The rows of a group lie close to one hidden flat surface of 9 dimensions, which may be shifted away from zero. Surfaces can cross.
Some rows, each with its group after it:
[ 18  -6  16   1   4  -7   6   4   5 -22 -13  -7   5  -2   3 -10]
N
[  6  -6 -10 -11   9  -9   5   0  11   7  -4   1   6   0   9  -2]
G
[ -1  -8   8   6   1   0   0   0   2  -8  10  10   1  12  -5 -15]
H
[  7   4 -13  16 -10 -15   6   6  -2   8 -23  -1 -16  -5  10  -1]
G
[ 17   9   2 -26   0  13  19   9   5 -10  -3   5  16  -9  -3   4]
E
[ -7  15  -4 -16   9   8  14 -16   2   7  13  12   8  -5   5  -8]
G
[-14  -1  12   4   9  -5 -16   4   6 -13   0 -10 -11  -1   2   2]
H
[-1 -3  5  2 -1 -8  1 14 -2 -6 -1 -7 -7 -1 -2 -7]
N
[  4   5  -6   7 -13   5  -9  12 -13   6  -6   1  -3  -8 -19  14]
P
[11 -7  8  6 16 13 -8 -7  2  1 -5  5  2 -8 -4 -7]
P
[  8 -10  -3 -11   9  18 -11 -11  15   0   5  12   8  10   1  11]
M
[ -5  -2  -7   6  -6   0  12  -8 -17  -8 -11 -14   8 -12   8  11]
H
[-17  13  -9  17   0  -5   0   1  -5  33  12 -17 -13   0   6  -7]
N
[ -3  -7  16  22   2  15 -14   2   7  -1  -2  -3 -18   9   4  -6]
E
[ -3 -17 -15  -3  -7 -13  11  12  -7   4  -9  10  10  -3  -5  -3]
P
[ -1  -5   8 -17 -11   3 -11   5   1   2   4  12   9   7 -13  12]
G
[ -8  -1   5 -22 -24   4  -1   9   1  10   4  -3   8  12  -1  22]
P
[ 11  13  -9  15   0  -9  -1  -3   1 -13   7 -13   1   7  -6   2]
M
[-21  17   3  -7   9   7   2  -6  19   1   7  -1  -1   4   8   4]
P
[ -6  -1  -9  -3 -15  -3  -3  -4  -7  -1  -3  -2   4   5   1  20]
H
[-13  31  -4  24   5 -11   5  -5   8   7   6 -23   2   0   2   0]
M
[-12 -23  -7  -2  20  12  -8  -9  -8 -15   9   0   1  -7   3  -1]
N
[ 26   8  15 -10 -16  12   6  -4   5  -8   3   2   7  15  -2   7]
F
[  4   2  -2   2  -6   2   1   6  -7 -15  -6  -5  -5  -4  -2   7]
E
[-19  13 -10  -4  -3 -24   0  14   5   3  -3  10 -17  -4   0  -5]
H
[  4  -6  15 -16 -10  -6 -10  -1  -9 -22  -4   8 -10   1   1   6]
M
[  2   4  19   9  15  10  11   6  -3   0 -12  -9   7 -25  -3 -17]
M
[  7   4  -9  -8  -6   9  -3  -2 -10 -17   1   7   2  -4 -11  16]
N
[  1  10  -8  -8 -19 -22   4  -2 -11   7 -12  20  -4  -6  -5   0]
M
[ -8   3  14  16  13   8  12   1   0 -14 -12  -4   6 -16   1 -16]
F
[ 6 28 -1  3  6 -4  2 -5 16  4  4 -2 -1  3 -1  0]
M
[  1  18  10 -28   3   1  -5 -28  15  -2  -9   7  -6  -2  23  14]
P
[ 21  -4   2 -12   1  -6   7 -13   5 -15  -3 -10  -1   8  22   1]
F
[  4  19   5  -3 -12   0   9 -13  -8   7  -4  19   5  -8  -7  -5]
P
[-11  -8  -2   0   8  -4 -12  -1  -5 -11   7  -8 -11   0   5   2]
G
[ 10  12  21   4   7   8  -6   1   5  17 -19  -6  10 -21 -10   2]
H
[-15 -19   5  -5   1   6  -4  -3  -7   2   3  -2  11  -1   0   4]
G
[ 15   6   9   0  -9   5  -2  -4 -17  -7  10  -6   2  -1 -11   1]
P
[  7  11   8   0   7   2   0 -17   7  -6  -6   2  -8  -3  12  -5]
G
[  2   9  11  -2  -1  -3  -9 -13  10  -8  10   2  -4  15   2   2]
M
[ -1  -4 -17 -18   6 -13 -15   4   8 -13   9 -26 -17  10  20  22]
F
[ 28   6  -9   8   5 -14   7  26 -10   9 -18  -9   8 -27 -21  -8]
H
[ 18  -1 -20 -16  -1  -1  -5  18   8  -2   1  11   0   5 -12  12]
M
[14 -9 14  3 12  6 -6 -5 11 -8  1 -3  2  5  2 -9]
G
[ -1  -1  -2 -12  12  -7 -18  -5   3   7   3  -4 -14  -4   9   4]
F
[-11  10   0  -3 -14  -8 -14   7  -4 -10 -11  -9  -8  -4  -4  26]
H
[ -9   3  -7 -18   5  14  14   6   6  -6  -1   3  10  -8   2   8]
E
[ -3  12   6 -25 -12  -7   0   4   6  17  -5 -12   0  -1  10  18]
E
[ -7  11 -16   7 -16 -11  -6  14  -4  13   3   3  -9   6 -12   9]
E
[-17  20   0  -7  -8  11  -5   5  10  -4   5  -9  -6   5   1  25]
E
[ 20  10  -2 -11  -2  -8  -9 -13  -9  -8  -5  10 -10  -7  -1   5]
F
[ -2   3   2  -3 -20  -1  -6  -4  -2 -16   6   9  -5  19  -5  13]
H
[ -5 -11  -3   2   1   1  -3   5 -10  -6   7  -7   0  -2  -3   0]
G
[-10 -10   7 -23  15  -6 -11  31  26 -13  12   7 -16   9   0  -8]
N
[ -5 -12  -6   2   0   0   6  14   5  18   4   3   6   6  -4  -8]
F
[  5  12   5   1   6  -3  -4  10   5   5 -10  -7   0 -13  -7   4]
H
[-6  0 12 -1  7  8 -5 -9  8  0  3 -1  2  2  4 -2]
M
[  5 -15  -8 -11  -2  -6   2   9   0 -12 -12  10  10  -3  -5   7]
N
[  0 -15   0  -2  18   9   8  -3   2   2   2   1   8  -6   6 -15]
E
[ -3 -11  -5   6  -2 -10   1  15 -14  -2 -13 -10  -3 -14  -4   0]
F
[  9   5   2 -10   2  -5 -18 -12  14 -13   8   8 -10  16   3  10]
H
[  6  16  -8  14   0 -13  -4  -5  -3  -1  -4  10 -30  -3   5 -13]
G
[-12  -2  14  -5 -11  11  -3  -2   3  11  -7   2   8   3   1  11]
G
[  5   4 -28   7 -10 -15   3  20  -9  15   6  -7  -4   3 -11   4]
N
[-15  -3 -28   4  -6  -1   0   3   0  20  -4   0   9   0  -3  20]
M
[-7 -4 -1  7 -2 -4  5 -2 -6 16 -6  2  3 -6  2 -8]
N
[ -6   3  15 -21  -8  13  -6  16   5 -10   5  27  -6   2 -17   2]
N
[  4   2  12  18   7  14   3   4  -7  -1  25  -6   8   4 -18 -19]
P
[ 19 -13  -5   5   6   3  11 -20  -7   7 -12  18  22  -7  -4 -12]
N
[-12 -25  -7  -2 -18  -4   5  13 -15  10 -16  -6  19  -5  -4  15]
G
[ -3 -10   1  11  19  -6  -3 -15   0  -7   4  -9   0  -1  10 -13]
M
[ 18 -28  -7   8  10 -11 -14  11  -4   9   2   5   5   3 -15 -11]
H
[ 16   1  -1 -21 -13  -4   4  12   8  17  11  15   8  14 -11  -1]
P
[ -9   7 -11  11  -5  -4   0   1  -8  13   8   9   4   0 -15  -2]
E
[-12   0  16   2 -12  15   5   3  -5  -7   5  -7  12   4  -6   7]
P
[ -1  -4   1  -4 -14   4  -6 -11 -16  -8  -3  -3  -1  -1   1  18]
F
[-14   2  11   7   4 -11   1  -8 -11 -15 -12 -14 -15 -14  17  -6]
N
[ 16 -13  -4  -5   7   6   6  18   0 -19  -4  -8  -2  -4   2  -4]
E
[  1  22  10   1 -35  11   0  13   2   7 -15  17 -10   6 -13  17]
E
[ -1   8   2 -15   7  -8  -7   9  19  -7  -1 -23 -13   5  19  13]
F
[-22 -18  19  15  12  24   1  -9   0  12  -2   2  16  -5   1 -13]
P
[  8   0   9 -13  11   0 -23  -2   6  12   7  -1 -13  -2   0   2]
F
[ -5   1 -17  -4 -18  -2   3  25 -10 -17 -12  -8 -10  -5  -3  21]
E
[  4  20   9  -6  -4  -8  11   2   7 -10 -21  -5  -5 -11  11   3]
F

New rows. What belongs after each?
[ -3  19   5  -5   0 -13   1   4   1   2   0   9 -19  -6   1 -13]
N
[ -1 -13  17  -4  -4   2 -10  -7 -10  13 -11  -4  -1  -8   5   3]
F
[ -4   4  -8  14   4   3  11   2  -5 -25  -1  -4   3  -5  -4  -2]
F
[ 14   2 -12  -2 -11 -15  11  -4 -15  -7 -13  10   0  -8  -1  -1]
F
[-11 -14   8  10  -5   2  -3   5  -5  16  -4   5   8  -3  -9  -5]
H
[ -7 -20  19   6  -6   6   0  10 -11  12 -12 -11   7  -8   1  -2]
F
[ -2  20   7  -1  -3   7  -9 -13  -7  16  11   2  -6  -4  -6   4]
P
[ -7  22  12 -20  -2 -12   7  33   0   0 -17  -4 -15 -28  -3  -2]
M
[-10   2  11  -4  -6   4   5  -3   4   3 -11  -8   3  -1  14   7]
F
[ -8  12  11   6  19  -5  -1  14   9   0  -9 -16  -5 -20   0 -10]
H
[ 23  -3  10   9   6  10  13 -22 -11 -30   0  -3  10  -2   4 -13]
H
[  4 -20 -10   1 -14 -10   7   7 -20 -18 -10 -22   3   1  10  13]
F
[-26  11   4  17  -2   5  14  -4 -10  -5   7  -2  10  -5  -6  -9]
P
[ -2  -7 -16  -4  -3 -20   0 -15  -5   3  -3  21  -3   4   6  -5]
H
[  0  19  10   1  12  11   3  15  14   9  -4 -25   8 -13  -3   6]
H
[ -9   4 -17  -1   1   0  11   6  13   3  11   4   3  12   3   1]
F
[  0  12  10 -13   9  -2  12 -16  10 -23  14  -4   5   7  14  -8]
P
[-18  19   2   6  18  12  -4  -9  19 -19 -14  -2  -6 -12   9  11]
P
[  5   1  -3  -1  -5   3   6 -12  -2  -8   3   2   6   6   5   2]
H
[ -3   3  -6  -7  -3   4 -11 -12  -4   5   8  11  -4   3  -3  10]
F
[ 11  16  -5 -24 -34  -7   4  -2   0  22  -9  20   0   9   0  19]
F
[ -9 -14 -11   0   5   0  -3   6   4   9 -16   8   2  -8   1   5]
P
[ -1   5 -22   7   0 -20   0   7  -5  -5  -1 -13  -4  -2  -2   6]
M
[ 11   5   5 -25  -4   9   5  21  15   5   4  -7   5   5  -1  10]
E
[  4  -8   6  13   3   1   6 -12 -19  -5  -6   0   2 -13   1 -14]
N
[ 11   3  -3 -18  -5  -4  -5 -16   5  31   4  29   0   5   0  -6]
F
[ 2 -8 -8 -8 -7 -9  8  1  2 10 -3  0  2  6 11 -1]
F
[  0 -17   9  -8   5   5 -24 -16 -11   4   5  -8  -8  -1   7  10]
F
[  4 -13  20   4   6   4 -24 -22  -5   7 -20   3   7 -12  -2   9]
H
[ 15  20  -2  13   1   8   8   1  -8 -15   9  -5 -13  -2  -4 -10]
G
[-14  12  13   3  -6  14   6  -2   2   4   9   1   9   3  -7   0]
P
[ 18 -17  -2   1  -1 -10 -10  -7 -23  13  -6  17  -2 -13 -12 -12]
F
[-5 -1  3  2  2  6 -3 -8  1 -1 -2 -2  5 -1  2  5]
M
[ -8  -9  -8   3   2   6   4  -1  -3  10  -1 -15  11  -1   5   8]
H
[ 10   1   7  -6   5  -2  11 -16   6  -7  -9   0   1  -2  19  -8]
F
[  0  -5   0 -14  -9   1 -12   8   2   4   6 -15  -6  11   5  21]
F
[ -3  -8   6   2  21  -1 -10  -7  12   4   4  -2  -2   0   6 -11]
H
[-19 -19   7  11  32 -10 -16  29  18   0  18 -13 -14   5  -3 -26]
H
[  4   7  17   7  -8   9  -5  -3   6  -1 -10   1  -7   4   2   4]
G
[ 37  -5  14 -20  -1  -2   7 -28   6   5  -5  12   5  10  21 -13]
F
[ 13  -6 -17 -10  -3   1  -2  21   2   4  -2   8   4  -1 -14  10]
M
[ -5   8   5   2  -4  -8 -11  -9   0   6  -2 -11 -12   1  10   8]
E
[-15 -14  15  14  -1  32  -3   8   7 -13 -19   3 -17   0  12   3]
E
[-16  -4  -2  -2 -16  -1  -5  -8  -4   4  -1   6   1   9   3  15]
H
[ 14 -14  -6  21  15   7   8  -2 -21 -32   7  -2  12 -10 -16 -17]
E
[ -3  12 -26   3  17 -13  -9   0  -4 -30   7  -5 -18 -11  -2   6]
F
[ -6  -1  11 -10   1   2  12 -13  -1 -12   6  -2  11   3  10  -6]
P
[ 24  26  16   8   9   0   4  -2  16   6  10  -6  -8   7   1 -21]
N
[ 29  -4 -13 -17  11 -32  -2   2   3  -5  -9  -8 -16  -5  18  -8]
F
[ -9 -14 -21  -5  11   4  -3 -10   5   5   0  -5  13   2   8  16]
N
[-17  -4  -8  -7  -9 -16 -19   3   2  10  -5   7 -10   4  -2  18]
H
[ 15  16  -9  11  -2 -12  10  12  -2   5  -2   0   5  -6 -17  -9]
M
[ 10 -15 -29  -1  26  -8  -5  10   9   4  21  -6  -2   6  -2  -9]
N
[ -9 -15  -3  -7  -5  -5  -6  20   4  12  -6 -15 -12   3  13  10]
E
[  5   8  30   6  10   9  -9   9  14  23 -10   7   7 -13 -16 -14]
H
[  7  -3   4  -7  -6  -5   0   6  -5   2  -3 -11   1  -2   2   4]
E
[ -4  15   7   4 -10   1   0   7  -4   2   2  -4  -9  -2  -3   1]
N
[ 10  -4   1   0  -8  -3   4   9  -5   0  -7   9   6  -3 -10  -5]
N
[ -6   8  -9   5  -4  -4  24  -6 -14 -21  -3  -8   3  -8  10  -5]
H
[ -3   6   3  13  22   8   4 -20  -1 -21   2 -19 -14  -9  24  -9]
G
[ 20  -5  11 -10  -5   6 -13  19   6 -10   9 -23  -4  13  -4  12]
F
[ -9  20   8  10   7  -5  10   4  14  29   3   0   4  -4  -5 -20]
M
[-10  -1   1   2  10  14   4   0   8   8   9   6   7   1  -2  -6]
E
[ -2  -7  -7   3  17   4  -2 -14   0  -7   9   2   0   2   4  -8]
F
[  8   6   7   3   5 -14 -11   6   2 -24  -1   2 -14  -1  -6  -7]
H
[  4   7  -4  -2  -5   4 -28  32  -1  18  16   7 -12   0 -36  12]
F
[ 15   5   4  -1  16   0 -10   3  12  -9   3 -12  -2  -2  -2   0]
H
[ -2  20   1  10 -20   7   5 -10   1  18  -6  12  14   4 -13  11]
M
[-9 15  5 -4 -4 -8  4 -8  7 -1 -1 17 -7  3  3 -7]
H
[ -7  16   5  15  -1  -1   4 -21  -5   8  -8 -23  -1  -6  17   4]
N
[-12   8  -6  -1   2 -17  -8 -12  -6  10   8 -15  -2  -2   6   6]
E
[-13  -6   2 -16   5   4  -4  12  17  11   5  15   1   6  -2  -1]
N
[  5   7   6   6 -13  -4   2  16  -1   0  -2 -12  -2   3  -7   4]
N
[  1  15   1  -8  -9  -5  -9   6   7 -11  -6 -15 -20   4  11  21]
E
[ 34 -19   8  -2  21   0   1 -12   4 -28   9 -16   1   8  17 -16]
F
[  8  -6 -17  -9  10  12   3 -23   7  28  -1 -16  23   1  17  18]
H
[ 7 -1 14 -1 -9  8  8 -9  0  4 -7  6  9  2  4 -2]
F
[  5   2  -1   5  10  -4   4  -5  -5  -7  -7   5  -2 -13  -1 -12]
F
[ 27   6 -21   1  10 -12   7  -3   5  12   6  11   2   1  -6 -16]
N
[-12 -12  -3   0  15   1  -3  -2   7   8   0  -4  -8  -1  16  -7]
E
[  5  10  -9   2   1  -3  -3   4  -1 -10   9  -6   0   1 -10   5]
E
[ 12  10   8   1 -15  -3  -6   2  -1  -7 -16   0 -19   0   5   8]
E
[  6   0  16  -1  13   6   2  -1  14  10  -1   2   2  -2   4 -16]
F
[  3  -7 -14  19  13   4  -7  17   0  -2  -5   1  -2 -10 -16  -3]
P
[ 19 -11  13 -10   8  13 -21 -21   0   3  17   4  -2  10   1   1]
F
[  4  -6 -32 -13   9 -23   1  -1  -3 -13  -6   9  -7 -10   7   3]
N
[  5   6  12  -6  -9  -3  -1 -18  -1  10 -14  27  -1  -3  -1  -5]
G
[ -3  14   1  -6   7 -11 -15  -6   4  -9 -16 -13 -11 -14   8  19]
H
[ -6 -22   2   7   8 -11   6  -3 -15  -1 -10   7   0 -14   4 -23]
N
[-1 14  8 -1 -1 17  2 -1  0 -5 15 -2 -1  3 -6 -1]
G
[ -9  -1  -5  18   1  -6   1 -19   6  26   9   9  11  14  -1 -11]
M
[-21   3   6  -8 -14  12  -2   4   5  17  -8   4   6   1  -3  19]
P
[-20  -1   2  -8 -10   4  -6   5   0  16   7   5   2   4  -4  10]
G
[ 18  17  10  -3 -12   7   7  -9 -11 -25 -17   5  -1 -12  -3   6]
E
[  6 -14 -10  11   8   5  -5   9  -6  -3  17   3   3   4 -17  -8]
F
[ 17   0  10 -14   3  -9 -15   9   3   5  -5  -9 -13  -5   3   3]
F
[ -4   8  -6  11   6  -4  21  21  -7  -1  -6 -20   6 -18  -3 -10]
H
[  0   3  10  -6 -24  12   6 -11  -5  11  -4  12  10   7  -2   9]
F
[ 12   2 -17 -11   2 -28  -3  11  -3  -8 -11 -10 -17  -9   9   5]
F
[ -2  -3  -1 -16  10  -4  -1   1  -3  -8 -13   3  -8 -19   8   1]
M
[-18   6 -15 -13 -19 -12   1  14   3  12 -11   1   0   0   0  24]
N
[-13 -25 -14   1  -1   3  -2  -6  -6  27  12  13   9   9   0  -5]
F
